There are 9 hidden switches. A switch that is on adds its own fixed numbers to the row, and there is some noise. The rows also spread widely along 10 directions, which tell nothing about the answers.
Some rows, each with its switches (1 for on, 0 for off) after it:
[  0  -7 -12  10   3 -34 -20 -13  -2 -35 -12  -6 -14   2  -1   6  -3  12
   6   4  -3  11]	1 0 0 1 1 1 0 0 1
[  2  -8   1  -4  -8 -10 -19  -2  -5  -1   5   3  -5  13   2  11   2  -5
  11   7   5  -7]	1 1 1 0 1 0 0 1 0
[ -4   8   0   6 -23  30  -4  17  -2  15   7  -7  10 -20   1  -6 -10   0
  -6   0 -10  -1]	0 1 0 0 0 0 0 1 1
[  2  -3  19  -1 -14  -8   3  -5  -9 -27   0  -5  -1   0  -4  -5 -21  -2
 -15 -14  15 -21]	0 0 0 1 1 0 0 0 0
[  2   0  11   7 -13  29  -9  -1  -8 -22   2 -15   3 -18  -1  -6 -15   7
 -22  -2 -21 -10]	1 1 1 0 1 0 0 1 0
[ -7   3  14  -4 -11   6   6   3  -3  -2  10  -4   3 -12  -1   1 -23   0
   2  -7   2  -8]	1 1 0 0 1 0 0 0 0
[ -6  22  -5   8 -21 -10  -3  23  -2  17  -3  -6 -15   8   4  17 -26 -22
  -4  -3   4 -14]	0 0 1 0 0 0 1 0 0
[-13   3 -23 -11  -4 -16 -35  -6  -1  32  13   8  -2  24  19  24  11 -26
 -10  16   0   9]	1 0 1 1 0 1 0 1 1
[ 29   5   8  11 -17  20 -17  33   6 -14  -4 -15  -4 -12  -3 -22 -14   9
   6   1 -16  -5]	1 0 1 0 1 1 1 0 1
[ -8  -7 -11  -6 -21 -22 -12  11  -2 -15  -5  -5 -13  10  -3   5  -1  22
  12  12  12  -3]	1 0 0 1 1 0 0 0 1
[-16  -7   3  -3  -3   8 -15 -21   4  12  13   4   3  -2  10  20  -2 -13
 -15   1   5   4]	1 1 1 1 0 0 0 1 1
[ 16 -11  29  -5  -5   6  -8   1  10 -18   7   3  -3   3   4   3   5   4
  11   8   7 -14]	0 1 1 0 1 0 1 0 0
[-24  -8 -15 -22  -3 -11 -22  -7  -3 -15  -2  11   1  23  12  18  -2   7
   7   1  -2  -3]	0 0 1 1 0 0 0 0 1
[  7  19   5  12  -7   2  -7  13   0  21  14  -9  -7 -10  23   4 -10  -9
  -4  20   2  -4]	1 0 1 1 0 0 1 1 1
[ 13  -7  17   9 -14   4 -15  -2  -5 -34 -11  -4 -10   3  -1  -6 -22   4
   3 -15   4 -24]	1 1 1 0 1 0 1 1 1
[  0 -23  13  -8 -23   7 -13   0  17  -9  -6   2  -8   3 -13  13  -2   6
  -2  -3  14  -8]	1 0 1 0 1 0 0 0 1
[ -8   6 -21   0  -8  18 -28  10  -6  14   5  -3  15  -1   6  -2  -5  -4
   4  -1 -17  11]	1 1 1 1 0 0 0 1 1
[-32   1   2 -13   5  -1  -2 -24 -10 -15  12  -3  -6 -11  16  17 -19   6
  -9   5  -2  -4]	1 0 1 1 1 1 0 1 0
[  8  13  -4   9 -14  -5 -10  15   5   8   4  -6  -9  -2   2   7  -8 -11
  -4   8 -11  -3]	0 1 1 0 0 1 0 0 1
[ -8   1 -16   3 -19  -3 -23  16  16  25  -8  -2  -6   8  -9  24  -1 -13
   8   1  -8  12]	1 0 1 0 1 0 0 0 0
[ -8  -3  15  14   8  13 -13 -24  10  -1   3  -6  -2 -23   4  13 -15 -21
 -13 -12   1   9]	1 0 1 1 1 1 1 1 0
[-22 -17  -3 -15 -12 -17 -15 -17  -3   3   6   7  -6  19   1  28   9  -4
   3   7  16  -3]	1 1 0 0 1 0 0 1 0
[-10   4  -4  -9 -23 -14  -1  14 -18 -11   2 -10 -12  12  -5  -3 -19  -7
  -3  -7  16 -18]	0 1 1 0 1 0 1 0 0
[-21  -3  -6 -13   8  20 -18 -15  -9  16  15   2  18  -8   8  -1 -10 -14
   2  -8  -6  17]	1 1 1 0 1 0 0 1 1
[-15  -3 -15   5   3  -6 -18  -3  -5  10   2  -4   5  -6   6   3   3  -4
  16   3  13  29]	1 0 0 1 0 0 1 1 1
[ 21 -31   5 -12  10 -15 -26  -6   1  -1  15   7  10  13  -6 -12  29  -1
  28  14  23  22]	1 1 1 0 1 0 0 0 1

New rows. What belongs after each?
[-18 -17  -3 -10  24  11 -24 -33  -3   7  14   7  23 -11  11   6   5 -13
   3  -3   6  32]	1 0 1 1 0 0 0 1 1
[-19  -3 -13 -11  -6  13 -21  -5  -3  13   9  -2  12  -3   9   3   4   0
  -3   6  -6  14]	1 0 0 1 1 0 0 1 1
[-13  12  22 -11  12  17  10  -5   3  15  31   2   0 -27  25  12 -16   8
  21  23 -12  -3]	1 1 1 0 1 1 0 1 0
[-17  -3  11   5  -1  10 -13 -19  10  10   1   2  -1  -8   7  23 -17 -21
  -5 -11   8   2]	1 0 1 1 1 0 1 1 0
[-12   8 -13   1   3  -4  -9  -8 -18   1  15 -10   6  -5  12   3   3  -9
 -16  14  -2   8]	0 1 1 1 0 0 0 1 0
[ 17  -6   8  -2 -14  28 -30   7  11   2   3   4  10   3   8  -3   2   1
  -4   1 -14  -9]	1 0 1 1 1 0 0 1 1
[-24   7  10  -7  22  11  -4 -17  11  18  13  13   8 -16  16  20 -25 -23
  27 -16  -2  17]	0 1 1 0 0 1 1 0 1
[ -4   7  -3  10   5   5 -13  -4 -10  -9   0 -12   1 -18   4  -6  -7 -11
  -6  -4 -13  13]	0 0 0 0 1 1 1 1 0
[ -4   2   8  -4   2  24 -23 -10   7  -1   5   0  10   1  10   4  -6 -17
 -10  -9 -20   4]	0 1 1 0 1 0 1 0 1
[ 18   5  -2  12   5  -8 -23   7   5   4  -1   5  10   5  -2   3  -1 -22
  15 -10 -13   9]	0 1 0 0 0 1 0 0 0
[ 15  10  -3   0   1   4 -18  18  -2 -12   3  -3   3   4  10  -8 -11  12
  22   9 -27  -4]	1 1 1 0 1 0 0 0 1
[  5   6  17   4  18  10 -12 -24  -7 -11  16  -7   7  -8  15  -7 -18 -22
 -18  -8 -11   5]	1 1 1 0 1 0 1 0 1
[  0   1 -13   8 -24   0 -18  17  -2  11  -5 -11  -9   1  -4  -4   3  -7
  -1   6  14   4]	0 0 1 1 1 0 1 1 1
[ 10 -15 -14 -16   9   2 -45   5  -4  11   3  17  17  22   5  -9  10 -13
  33  -7  -6  14]	1 0 1 0 1 1 0 1 1
[ 24   6  15  19  -7   6 -23  13  29  -7 -12  10  -2   5   7  18 -16   3
  25  -6 -20 -15]	1 1 1 1 0 0 0 0 1
[-11  -2   1 -10   1   7 -27 -12  11  -3   3   9   6  13  12  18  -8  -4
   5  -6 -16  -1]	1 1 1 1 1 0 0 0 1
[ -3 -14  15   1  -1  22   0  -1   8 -10  11  -9   8 -32  -4  -7  -6  13
  13  -2   3  20]	1 1 0 0 0 1 1 0 1
[  6  -5  11  -5  17  12 -15 -12  -2   1  22  -6  20 -13   9  -9  11  -7
  -7  12 -12  23]	1 0 0 0 1 0 0 0 0
[  6  -2  11  -4   7   6 -11 -11 -14  -4  15   2  14  -6   8 -16  -1  -8
   7   0   2   3]	0 1 0 0 1 0 0 1 1
[  0  -3  -1   0  -7   5 -21  -1  -3 -24  -3  -1  -1   3   8   1  -9  17
  10   2 -13 -10]	1 1 1 1 1 0 0 1 1
[ 11   2   3   5  -2   4 -22   6   5  18   9   2   7   1   7   5   2 -11
  16   7  -4   2]	1 1 1 1 1 0 0 1 0
[-19  14  -1 -11  16 -11  -5 -12 -12  -3  16   3   3  -1  20   3 -24  -9
   8  -4  -7   0]	0 1 1 1 1 1 0 0 1
[ -5  -8  -1 -11   0   6 -25 -17  -1 -18   7  -6   3   7  14   2  14  -3
 -24  12  -7   7]	0 0 1 1 1 0 1 0 1
[  4 -16  17  12  -3  19 -27 -15  19  -9 -16   6   5  -3  -4  17  -7 -13
   8 -23  -4   2]	1 0 0 0 1 0 1 1 0
[-21   4  -1  -3   2  -2 -13  -5  14  31   8  12   6  -3  10  28  -2 -14
  29  -1  -1  10]	0 1 0 1 1 1 0 1 0
[-21  -2  -6 -14   4   7 -18 -11   2  14  11   7  -1  -2  16  17  -7  -6
   5   6  -9   9]	1 0 1 0 1 1 0 1 1
[-26  -1 -17  -1  -6  -8 -10 -17 -22 -10   5 -13   4  -6  -1   0   1  -5
 -20   0   1  13]	0 1 0 1 1 0 0 1 0
[-23   6  -3  -3 -23  -4   8   8 -14  14   7  -6  -5  -8  -5   3 -26 -10
   2  -9  25 -13]	0 1 1 1 1 0 0 1 0
[  8  -3   0  -3  -8 -17 -20   4  10  17   5   7  -4  16   4  12   6 -12
  13  11   7   2]	1 0 0 0 1 0 0 0 1
[ -1  10  -6  -7   4  -2 -21   8  -4   7   9   9   6  11  22   2 -10   3
  35   6 -11  -6]	1 1 1 1 1 0 0 1 1
[  8  -6   1  -7   3  -3 -26   4   5  18  15   5   2   9  17   2  17  -5
  23  23  12  11]	1 0 1 1 1 0 1 1 1
[ -8   3  -1  -2  20   9 -19 -19   9  18  19   2  13 -13  13  10   4 -16
   6   6 -24  32]	1 1 0 0 1 1 0 0 1
[  0   0  -3   2 -16  -6 -18   4  -3  -2   1  -3  -7   8   1  11  -3  -2
  -1   4  -9 -11]	1 1 0 0 1 1 0 1 0
[ 17  10  12  -2 -20   3  -5  22  -5  -5  15  -6   2   0   9 -14 -17   5
  -6   5  -6 -23]	1 1 0 1 0 1 0 0 1
[  7   6  12  13   0  -9 -12 -22   2  -7   7 -11 -10  -6  10   9  -9 -17
 -38   9  -2  -3]	1 0 1 1 1 0 0 0 1
[-18 -21   1 -19  -3  14 -13 -10  10  10  11   3  12  -6  -2   8   9   5
   8   4   5  23]	1 0 0 0 1 0 0 0 1
[  0   5 -13  -6   9 -17 -31   1 -24 -30  -4   5   2  29  23  -1 -15   1
  16  -7  -7 -13]	1 0 1 1 0 0 1 1 0
[ -2   0 -11   0 -10 -17 -19   7   3   8   1  -2  -2   9  -8   8   1 -16
   6  -2   2   5]	0 1 1 1 1 1 0 0 0
[  9   3   4  -3  -2   3 -12   6 -18 -10   3   4   5   0   6 -14 -22 -11
   1 -13   3 -13]	0 0 1 0 0 1 0 1 1
[  3   3  -5  10  -5  21 -19   3 -15  -9   5 -17  16 -14   4 -17  -4  -6
 -25  -6 -11  11]	1 0 0 1 0 0 1 1 0
[-14   8  -3 -11   8  -3  -7 -12  -9   1  20  -5   3  -4  20   5  -3   2
  -8  20 -13  11]	1 0 0 0 1 0 0 0 1
[  2  10  14  15  13 -14  -5  -6  10 -16  -3   4 -16 -13  19  21 -23  10
  34   8  -9  -7]	1 0 1 1 1 1 0 1 0
[ -6  33   0  13  -8   0   5  17 -14   2   8 -15 -16 -13  19   5 -24  -2
   3  15 -15 -14]	0 1 1 0 1 0 1 1 0
[  0   0  -9   8 -14  10 -17  11   1  10   2  -3   2  -5  -5   9  -3  -7
   3   1  -7   5]	1 1 1 0 0 0 0 1 0
[-21  -4  12 -22 -10   7   1   3  -8  -5  17   8   9   3  15   9 -17  18
  19   1   8 -20]	1 1 0 1 0 0 0 1 0
[ 11  -2  12  -1   3   9 -26  -4  14  -6   6  10   0  10  19  23   9   7
  15  19 -24 -10]	1 1 1 0 1 0 0 1 0
[ -9 -17   7 -26  13   9 -23 -19   3  25  31   6  17   3  12  -3  12 -27
  -3   4  19  25]	1 0 1 1 1 1 1 0 1
[  4 -17  -1 -10 -14  11 -21   1   1  21  18   1   6   1  -3   0  13 -13
  -9   8  10   9]	1 1 1 0 0 1 0 1 1
[  0  -8  -1  -9   9  -9 -27 -20 -15  -4   6   8   4  21  16   2   5 -28
 -11  -1  14   1]	0 0 1 0 0 0 1 1 1
[  0   4  -7  13 -27  -2 -12  22  12  13 -11  -6  -8  -7 -20   4 -23  -8
  16 -17  -1   3]	1 1 0 0 1 1 0 0 1
[-17 -10  -2  -1  -8  25 -13  -4   5   9   4  -5  16 -16 -11  -1 -11 -11
  -1 -22   4  25]	1 1 0 0 0 0 1 0 1
[ -3   7   7   2  11  -4   0 -10   2  -6  19 -12  -6 -19  21   5   1  13
  -5  32  -7  12]	1 0 1 1 1 0 0 0 1
[-12 -16  14 -27  -9  11 -24  -8  20 -14   0  23   7  25   6  26  -6   3
  16 -15  -9 -23]	0 1 1 1 1 1 0 0 0
[  5  -3  15  -1   2  16 -15  -8   1  14  21  -2   9 -12  10  -8  -2 -18
  -1   0   8   7]	1 1 1 1 1 1 1 1 1
[ 22   0   1  17  10  -5 -13   7 -10 -22  -6  -8   6 -13 -12 -26 -20   1
  28 -16  -3  14]	1 1 1 0 1 0 0 0 1
[ -7   0   2  -3  -5  29 -28  -8  21  15   8   2  12  -3   9  16  -1 -11
  -9  -1 -26  10]	1 1 1 1 1 0 0 0 1
[  5  10   0   7  -7   1 -11  20  -5  -1   0  -7  -1  -1  -1  -5 -22  -7
  22 -11  -6  -2]	1 1 1 0 1 0 1 0 0
[ 10 -10 -11 -16 -16   3 -31  15  -8 -13   0  -1   6  22  -5 -11   2   6
   7  -1  -9  -6]	1 1 1 0 1 0 0 0 1
[-30   7  -4 -13  -4  -2 -11 -10  -6   2  -2  11  -6  13  14  28 -23 -12
   6  -8  -5 -15]	0 0 1 0 1 0 0 1 0
[-18  -9  17 -14 -26  11   0  -5  -6 -27   7 -10  -6  -5   1  -4 -24  12
 -22 -10   8 -21]	1 1 0 1 1 1 1 0 1
[-11  -3   6  -8 -12  11  -7   2  -8  10  12  -4   2  -6   7  -6 -16  -5
   1  -3  21  -3]	1 0 1 1 1 0 1 1 1
[-12   7 -23  -5 -15 -14 -11  26 -12  -6  -9  -6  -9   8  -6   3 -20  11
  24  -2  -3  -1]	1 0 1 0 1 0 0 0 0
[ 13   7   9  -2  -9   5 -22  11   5   6   8   0  -2  12   7   5 -10 -19
  -3  -3 -13 -12]	1 1 1 0 1 1 1 0 0
[  0  -5  24   5 -10  13  -2  -3   5   2  -1   2  -6 -13   1   4 -28  -9
  10 -16  20 -11]	1 0 1 0 1 0 1 1 1
[  4   2  14 -14  -4   9 -16  11   6   5   6  11   6   9  13  -2 -13 -10
  23  -9  -3 -10]	0 0 0 0 1 1 1 0 1
[ -7   9   4   1   3  -5 -10 -10  -6 -15   8  -9  -5  -6  15  -2 -19  -4
 -12  -1  -6   1]	1 0 0 1 1 1 1 0 1
[  9 -17  -7   5 -22  17 -35  -2   1   2 -12   1  15   7 -20 -10   2 -23
 -14 -28   6   2]	0 1 1 1 1 0 0 1 1
[ -2  -2  -5 -15  -7  -7 -27  10 -10  -2   8   5   6  25  14  -1   6   5
  25   7   1  -8]	1 1 0 1 1 0 1 1 0
[  1   0 -15   6 -10  -8 -29  -1  -4   7  -3  -4  -3  10   2   2   0 -15
  -9   2   3   6]	1 0 1 1 1 0 0 1 1
[ 28  -7   6   2   0  -6 -30  -2   2  13  15   0  12  16   1  -3  25 -23
  -6  12  -5  10]	1 1 0 0 1 0 0 0 0
[ -4  10  -8  -6   2  12 -22  10  -2  10   5   4   4   3  21   4  -5  -9
  13   6 -15   2]	0 0 1 0 0 1 1 1 1
[  2  -4 -10   9 -14   0 -10   7  -6 -12  -1 -18  -1 -15 -13 -12   0  10
  -5   5  -6  17]	1 1 0 0 1 0 0 0 1
[ 13  13   0  21 -13 -14 -10   5 -11   6  -1 -11 -11   1   7   0  -7 -24
 -20   6  11  -7]	0 0 0 0 0 0 1 1 1
[ 29  -8  15  -1 -11  29 -36  19   8  -7  -2   8  16  13   6 -17  -7  -2
  24 -16  -8 -17]	1 1 1 1 1 0 1 1 1
[ 14  -2  21  15  -2   1 -15 -12  20  -6   5   1 -14 -10  13  19   1   4
   5  18  -8  -8]	1 1 1 1 1 1 0 1 1
[ 15  -7  10   9  21  -5 -27 -25  -4 -12   1  11  17   9   9   4  -1 -27
   5 -15   2   3]	0 1 1 1 0 0 0 1 0
[-18  -3   8 -14  -8   3  -8  -5  -6 -26  -1   2   1  11   9  10 -22   0
  -7 -14   5 -19]	0 0 1 1 0 0 1 0 0
[ 19 -10   1   3  -4 -10 -23   8   1 -16  -2  -3   4   2  -4 -13   2   6
  13   0   2   6]	1 0 0 1 1 1 0 0 1
[ -3  -5   5  -8   6 -22 -26 -26   8  -1   9  10  -3  23  22  24  12 -24
 -16   9   7   2]	0 0 0 1 0 1 1 0 1
[-17  14  -2  -3  11  -3   0 -11 -18  -3  14  -4   6  -6  10   7 -30 -15
  -6  -9  -9   3]	1 1 1 0 0 0 0 0 0
[  5   4   2 -12   1   7 -21  12   4  11  12   8  13  11  12  -3  -8  -1
  28   1 -10  -2]	1 1 1 1 1 0 0 0 1
[-11 -14  10  -6  -3 -17  -8 -22  -3 -12  10   3  -4   6   7  17   3   3
   3   8  17  -6]	1 1 0 1 1 0 0 1 0
[ -6  16  -6 -12  10 -14 -18  -5 -17 -10  11   3  -2  17  19   2 -28 -11
   2  -5 -20 -11]	1 1 1 0 1 1 0 0 1
